The first 6 rows are patterns. Each new row is the sum of 2 different patterns, raised or lowered, with some noise. Before adding, each is slid sideways (what falls off one end comes back at the other) and multiplied by a number that may be negative. Names go in the order of the patterns.
In the rows, zero is written as 128.
Known rows, each followed by the names of its patterns:
[114 151 133 116 153 100 154 101  93 107 101 135 101 111 114 113  93 157
 143 105 138 141 127 158 117 146 113 152 143 147 114 136 102 104 122 126
 157  96 118 144  94 120 149 145 124 161]  lemal
[152  94  96 154 100 145 107 102  93 132 163 121 131 104 145 135 139 124
  96  99 114 113 153 137 144 116  98 140 145 136 135  94 119 144 126 124
 144  92 148 145 121 156  99 152 131  95]  Bazeg
[140 106 103 147 109 114 137  96 143 101  93 138 114 127 103 147 122 156
 156 161  95 139 126 143 109  92 105  97 108 108 127 130 155 126 116 159
 114 139 139  92 119 117  94 105 105 100]  demed
[ 97 131 141 116 113 146 121 120 136 148 123 108 116 101 125 133 107 150
 162 131 116 124 129 163  92  99 132 144 110 159 105 130 116 140 142 117
 116 149 135 143 140 104 100 156 145 103]  bife
[111 148  95 115 112 151 158 107 109 112 118 137 146 146 110 125 160 120
 119 123 106 137 132 118  94 140 134 107 126 106 142 140 131 141 101 138
  93 163 127 104 126 118 126 142 163  98]  loz
[112 101 136 109 119 145  91  98 135 117 131 117 130 127 137 156 123 101
 129 137 162  95 102 156 104 140 132 143 160  99 155 122 137 136 163 131
 100  99  94 151  96 118 113 112 103 158]  Tage

New rows. What belongs after each?
[109 116 138 131 117 104 142 112 140 108  84 111 107 116 130 142 132 134
 122 152 122 138 130 113 109 119 114 107 125  92 138 139 135 145 102 158
 120 109 148  84  99 137  89 125 101  91]  Bazeg demed
[159 132 132 184 121 174 139 157 137 145 187 180 197 123 187 150 156 156
 192 117 171 175 155 187 172 152 199 190 147 165 139 165 157 139 150 121
 155 194 155 149 136 197 187 138 170 152]  demed Tage
[189 166 169 136 155 168 152 175 156 121 153 184 141 183 177 145 182 157
 167 168 140 183 157 138 134 133 135 182 136 143 134 161 190 116 188 164
 164 160 125 191 143 167 154 165 109 142]  lemal Tage
[135 103 153 126 142 104 133 126 140 130 146 161 150 141 123 150 148 106
 179 141 110 122 134 110 155 139 119 139 129 143 112 151 179 169 149 123
 150 144 151 160 173 109 124 171 128 122]  lemal loz
[155  95 146 140 136 176 124 164 122 138 142 186 117  89 105 108 149 119
 110 120 109 115 172 109 101 153 118 135 157  83  87 158 133 122 106 135
 139 134 155 140 103 128 148 178  95  94]  bife Tage
[163 154 100 139 152 137 118 122 118 147 104 129 140 111 130 118 155 155
 159 149 120 159 124 114 134 154 115 121 118 146 143 124 101 149 100 153
 115 128 111 127 131 151 129 128 120 106]  lemal bife
[ 77  53 115  86  97  59  89  97 118 119 118  63  89  78 108  76  46  75
  70  77  85  87  88 116 104  75 108  88 100 107  56  76  79  58  84  68
  87  81  74  81 107  82  81  89  47 115]  demed loz
[176 112 139 131 130 140 189 122 119 164 146 142 158 120 130 147 145 155
 139 143 151 166 180 155 130 149 169 169 108 128 178 129 157 135 180 191
 124 164 153 143 165 177 159 119 120 125]  bife Tage
[123 150 154 132 175 121  95 152 134 131 126 137 128 168 162 130 134 139
 148 190  96 134 158 104 170 142 164 165 134 172 164 179 182 162 160 122
 134 104 148 104 118 123 121 125 184 153]  demed Tage
[154 174 152 173 192 120 206 142 156 169 177 181 114 131 142 167 148 169
 127 158 122 201 158 152 162 118 152 172 136 118 164 141 164 166 179 165
 174 173 148 123 169 185 185 116 128 182]  Bazeg Tage
[146 133 124 141 124 109 170 150 127 145 163 143 175 148 170 122 167 156
 163 130 136 118 117 134 138 165 122 149 155 117 152 153 162 147 156 134
 156 136 129 153 115 167 118 112 137 121]  lemal demed
[ 86 104 147  80  72  62  91  92  95 101  82 105  91  81 154  98 129 104
  47 105 107  80  90  55  73 129  80  80 134  57 110 124  69 140  57  91
 116  65 122  57  96 118 109 143 120  53]  Bazeg demed
[160 138 140 142 116 148 135 144 105 116 135 134 134 162 151 146 126 120
 114 149 177 114 115 141 128 175 130 111 130 127 133 153 138  93 139 125
 158 120 130 150  91 180 171  97 175 125]  Bazeg loz
[ 99 128 159 133 123 108 115 103 152 115 124 151 153 135 147 143 112 159
 145 119 127 134 122 135 146 118 136 129 132 185 107 116 169 105 164 125
 129 175 113 162 122 162 147 188 168 148]  demed Tage
[128 113 111 119 136 123 115 132 119 140 116 102 133 106 118 128 130 136
  89 145 121 116 127 133 130 111 104 106 123 107  97 128 111  94 140 106
 102 133 129 102 124 109  86 120 105 136]  loz Tage
[115 161 121 119 157 124 105 104 124 151  99 167 117 127  95 117 139 167
 164 143 123  92 144 149 118 134 142 117 118 148  94 139 116 149 130 106
 170 107 167 151 140 149 115 170 137 167]  lemal loz
[119 118 119 132 135 140 125 102 141 160 114 125 124 143 146 153 132 102
 150 105 172 132 123 136 137 152 151 158 115 128 175  94 114 141 151 173
 124 133 145 117 162 152 163 128 153 169]  loz Tage
[ 92  93  78  71  69  80  98  80 110 122  85  87  73 111 116  52  68  90
 105  86 132  60  84  93  85  99  78  94 122  85  94  95  68  75 121 111
  62  65 107  99  78  78  96  91  87  91]  bife loz
[ 87 152 155 128 128 105 159 124 155 140 109 134 150 137 133 126 111 149
 132 172 119 113  89 100 118 119 140 106 100  94 142 168 119 121 140 132
 138 151 124 101 153 116 170  97 131 138]  lemal Bazeg
[164 177 136 169 120 121 130 189 150 156 146 175 196 193 188 169 180 162
 169 120 152 180 120 177 152 154 209 155 181 189 185 182 200 151 172 175
 129 186 161 145 184 135 175 205 144 163]  demed Tage
[ 98  86 119  97  88 101  90  76 111  88 101 103  88 111  94 123 117 104
 112 103 125  97 101 117 107  91  95 118 108  87 111  87 111  95 120  91
  87  85  93 105 103 109  97  96  79 126]  lemal Tage
[129 166 147 146 189 138 137 125 103 111 133 129  63 153 123  94 159 115
 152 170 153 160 129 124 114 185 106 122 139 107 159 127 187 134 103 158
  96 139  90 155 128  80  76 144 105 139]  demed loz
[150 187 130 194 223 203 159 107 212 195 167 179 152 159 162 167 227 157
 191 143 159 122 179 225 192 191 142 198 212 197 177 199 147 178 231 146
 174 187 134 233 181 159 211 147 213 200]  Bazeg Tage
[152 136 154 171 153 141 140 112 125 160 106 160  89 124 176 129 130 159
 113 100 179 137 135 154 129 165 113 113 145 175 155 176 156 153 101 170
 144 123 135 124 130 141 118 121 151 178]  demed loz
[156 168 172 160 155 140 140 163 160 141 174 153 164 196 189 175 180 132
 160 162 152 186 156 139 168 143 194 183 136 166 156 159 164 146 127 145
 114 194 135 153 165 150 197 188 155 184]  Bazeg demed
[113 103 170 129 150 150 131 170  91 185 132 127 142 156 141 130 146  91
 145 133 105 119 116 137 184 111 105 132 118 137 165 127 104 142 155 135
 121 137 122 151 163 126  95 148 149 148]  loz Tage
[174 187 153 186 166 155 172 170 186 170 197 174 187 197 184 145 181 178
 183 165 144 181 173 163 159 184 165 199 177 173 188 162 188 186 149 167
 165 153 176 177 149 176 176 177 186 160]  demed bife
[112 113 124 118 118 121 120 125 141 112 116 108 116 122 128 105 131 123
 111 109 115 130 122  95 113 106 122 118 139 109 131 109 131 126 107 118
 117 134 115 110  99  94 136 117  99  99]  lemal bife
[108 183 166 104 123 157 168 147 146 134 145 137 126 140 125 135 161 147
 138 157 140 139 171 131  97 135 170 139 132 104 160 172 138 121 137 119
 164 126 150 117 135 159 153 127 122 133]  bife loz
[184 163 184 195 158 175 135 180 179 134 182 177 131 151 157 122 161 141
 169 171 138 181 142 189 197 181 177 144 180 174 185 182 203 129 137 189
 159 152 167 118 170 150 176 136 154 129]  lemal Bazeg
[171 149 197 159 150 131 174 156 164 113 163 164 130 129 155 125 180 173
 164 135 168 155 173 147 123 140 140 153 163 114 122 185 168 134 157 153
 165 146 139 177 130 111 168 163 165 163]  demed bife
[136 141 130 137 141 113 149 163 118 107 150 152 170 141 109 148 128 167
 134 182  84 145 171 134 154 137 110 122 177 147 122 164 152 149 111  99
 140 153 165 144 119  96 133 169 122 115]  loz Tage
[153 134 173 170 184 145 121 146 132 142 123 137 112 147 160 156 169 153
 122 148 136 160 178 122 134 146 121 177 153 119 159 134 140 188 115 132
 144 126 151 119 121 151 100 184 156 118]  Bazeg demed
[185 151 141 175 204 164 179 177 159 193 134 125 157 164 186 156 156 166
 186 176 149 181 139 169 135 193 162 140 192 181 153 141 129 168 195 193
 147 144 170 176 172 153 148 178 153 171]  bife loz
[ 94 138 109 144 120 123 130 134 156 130 116 118 135 170  86 100 152 113
 152 127 139 156  98 159 129 144 130 159 145  99  99  96 144 100 122 111
 104 110 162 109 102 128 114 127 145  98]  loz Tage
[169 138 158 117 142 156 125 117 101 123 166 134 117  75 173 162  92 155
 107 140 126 106 169  87 146  97 150  96 112 159 155 165 122 192 118 138
 164 132  95 136 176 147 137 128 105 162]  loz Tage
[139 178 173 152 171 147 176 153 138 180 168 150 152 156 136 156 151 153
 152 146 174 144 181 172 163 176 164 164 161 168 164 183 139 145 165 146
 158 153 152 148 148 170 146 152 148 160]  lemal loz
[108 119 128 146 134 136 115 161 170 131 113 147 122 168 117 129 145 115
 145 144 131 150 112 144 147 154 124 146 150 138 119 108 154 127 119 134
 129 117 139 128 133 146 141 132 142 126]  bife Tage
[157 128 137 135  97 110 129 129 149 151 140 133 113 138 152 128 148  97
 112 137 123 132 135  97 143 142 111 162 117 143 137 111 150 121 106 158
 105 154 120 122 101 142 149 117 133 112]  lemal Bazeg
[173 153 197 141 181 164 180 191 200 149 155 189 147 144 142 131 172 125
 176 130 135 164 172 154 199 193 174 174 123 198 179 132 198 172 132 161
 151 143 190 132 160 167 152 170 138 164]  lemal demed
[100  91 143 103 158 100 116 153 109 132 139 113 129 144 133 111  90  88
 154 103 126 120  92  82 166 122  84 108 111 124 130  82 110 124 111 130
 127 120 110 120 125 116 106 108 145 175]  bife Tage
[116 152 100 167  96 148 155 151 170 123 160 140 152 150 169 104 108 143
 120 116 140 104 150 111 136 114 124 114 149 113 152 162 135 132 112 151
 150 124 160 149 101 126 137  90 154  98]  lemal Bazeg
[100 143 134 119 107 129 152  89 137 133  77 135 112 130 123 138 106 115
 118  86  98  98 157 167  84  91 125 136 125 124 142 119 103 153 123 104
 104 108 141 134 134  94 127 143  88  91]  bife loz
[102 113 134  72 151 126  98 139  98 128 121 165 103 116 124  93  88  85
 132 141 120  78  97 122  99 124 148 115 111 170  99 125 117  89 143 100
 127  69 102 106  79 119  78 115 114 109]  lemal loz
[150 185 122 199 150 144 146 115 145 132 136 175 160 151 174 153 156 184
 183 171 158 147 191 151 180 189 151 170 187 137 168 134 182 187 113 177
 147 109 179 157 191 143 167 123 186 198]  lemal Bazeg
[128 139 123 112 103 127 117 149 140  96 131 144 127 142 128 118 131 147
 134 152 104 145 116  97 139 110 127 124 109 148  99 110 121 138 144 142
 121 129 140 125 148 112 123  98 101 110]  lemal Bazeg
[120 128 148 112 138 113  96 108 119 147  93 102  92  92 114 135  95 115
 106 112 159 110 117 127 103 133  94  94 134 101 119 141  87 126 117 128
 133 154 122  99 133 102 140 112  97 112]  Bazeg demed
[159 171 172 231 131 184 193 186 209 186 218 174 185 220 201 137 155 175
 175 167 163 114 198 164 168 149 140 170 199 170 211 172 189 146 182 207
 158 157 197 180 170 193 151 127 208 122]  lemal loz
[122  79 132 138 126  91  94 138 158 143  80 115 145  77 115 112 130 123
 107 121 115 133 130 127 150  85  87 139 123 116 114  72 159 148 107  77
 143  96 122 114 112 117 117 132 136  80]  bife loz
[121 141 119 134 150 130 144 122 125 107 150 118 109 121 113 135 129 140
 120 113 136 114 116 129 134 135 122 116 121 117 145 138 153 131 142 137
 128 124 134 110 122 122 109 103 130 137]  demed loz
[131 151 134 137 123 161 142 146 159 167 126 159 139 151 139 135 125 122
 141 132 153 139 154 140 131 171 132 161 137 125 150 139 128 133 125 116
 164 138 123 165 136 142 139 112 159 132]  demed loz
[117 152 155 106 120 128 123 138 135 159 124 120 169 120 122 124 100 150
 127 130 103 140 126 115 138 126 156 134 146 145 112 148 112 151 135 123
 129 129 133 137 176 116 116 152 103 126]  loz Tage
[63 84 41 87 75 72 78 53 83 74 46 77 50 51 90 72 64 52 72 73 71 78 73 77
 52 79 76 71 56 62 68 70 79 85 68 86 55 41 73 83 76 70 40 81 90 68]  Bazeg bife
[ 86 115 126  99 123 100 113 144 129 118 137 130 129 147 103 145 124  97
 137 127 111 140  96 126 154 112 118 126 139 104 111  79  98  91 145 110
 111  94 123 150 138 129 130 135 116 121]  demed loz
[161 150 158 178 156 157 164 149 147 158 170 158 160 159 161 167 139 124
 164 171 145 163 131 175 168 140 154 157 139 165 149 148 144 158 171 177
 134 161 152 153 174 180 127 149 179 170]  bife Tage
[100  81 107  76  73  47 146 101  95  77 122 111 131 121 119 105  90 100
  80  88 102  59 101  97 103 115  95 120 143 113 109 125  93 110 122  85
 111  97  90 135  88 135 129  86 120  85]  demed bife
[110 103 123 125 110 118 156 121 155 124 107 150  84 102  99 110 110 103
  90 136 135 106  95 115 105 150 102 135 115 108 150 124 108 105 119 116
 151 134  96  88 129 143 113 124 110 127]  lemal bife
[115 130 106  87 117 119 137 140 124 111 110 148 122 122 136 106 131 122
 114 118 121 122 125 154  96 138 122 136 132 104 127  83 120 147  94 152
 117 118  88 108 154 131 135 115 125 116]  Bazeg loz
[125 177 101 141 127 154 183 110 114 139 127 163 156 152 114 145 188 135
 137 130 131 156 153 135  99 146 146 121 153 128 163 151 137 162 125 156
 111 165 139 126 141 132 148 143 187 122]  Bazeg loz
[ 61  72 106  85  80  79  63  43 125  94  58 128  91  97  72  46 116  94
  84 103  74  71  60 117  89  73 109 115  77 113  79  91  89 100  64  68
  98  82 108  78  93  84  73 129  73 128]  demed loz
[128 145 114 184 139 134 162  99 177  96 174 170 106 168 163 124 178 163
 132 150 192 112 107 138 162 192 114 122 123 140 176 182 174 138 123 164
 124 146 164 115 139 143 127 140 165 136]  Bazeg loz
[131  73 139 127 104 136  58 127 100  75  88 102  86  98 109  92 121  57
 155 124  62 138  93  83 158  78 141  79 110  95 129 125 112  90  67 118
 111 143  79  76 101  70  89 148 131 120]  lemal Bazeg
[110  95  83  86  78  98 120 127  85  89 125 131  90  94 112 103  88 109
  98 101  76 109 126 100 124 100 102 106  80  57  83  93 112  92  68 120
 128 105  93 123  77 121  94 105  75  85]  demed bife
[135 145 144 155 176 158 140 155 143 158 125 141 177 132 146 147 152 175
 137 155 147 154 143 182 141 125 138 118 173 125 142 157 131 152 177 127
 147 145 147 155 171 127 118 154 142 160]  Bazeg Tage
[ 94 107 123 134 108 159  98 120 123 132 142 106 106 137 121 147 129 115
  85 144 143  99  98 125 128  99 123 144 108 128 133 144 107  93 121 106
 127 127  99 131 143 131 114 105 126 155]  bife loz
[127 138 133 128 145 142 123 126 116 128 135 130 122 110 130 150 135 131
 124 127 125 163 114 117 139 115 154 113 120 143 112 158 140 134 127 121
 150 141 150 129 105 117 138 147 113 138]  Bazeg loz
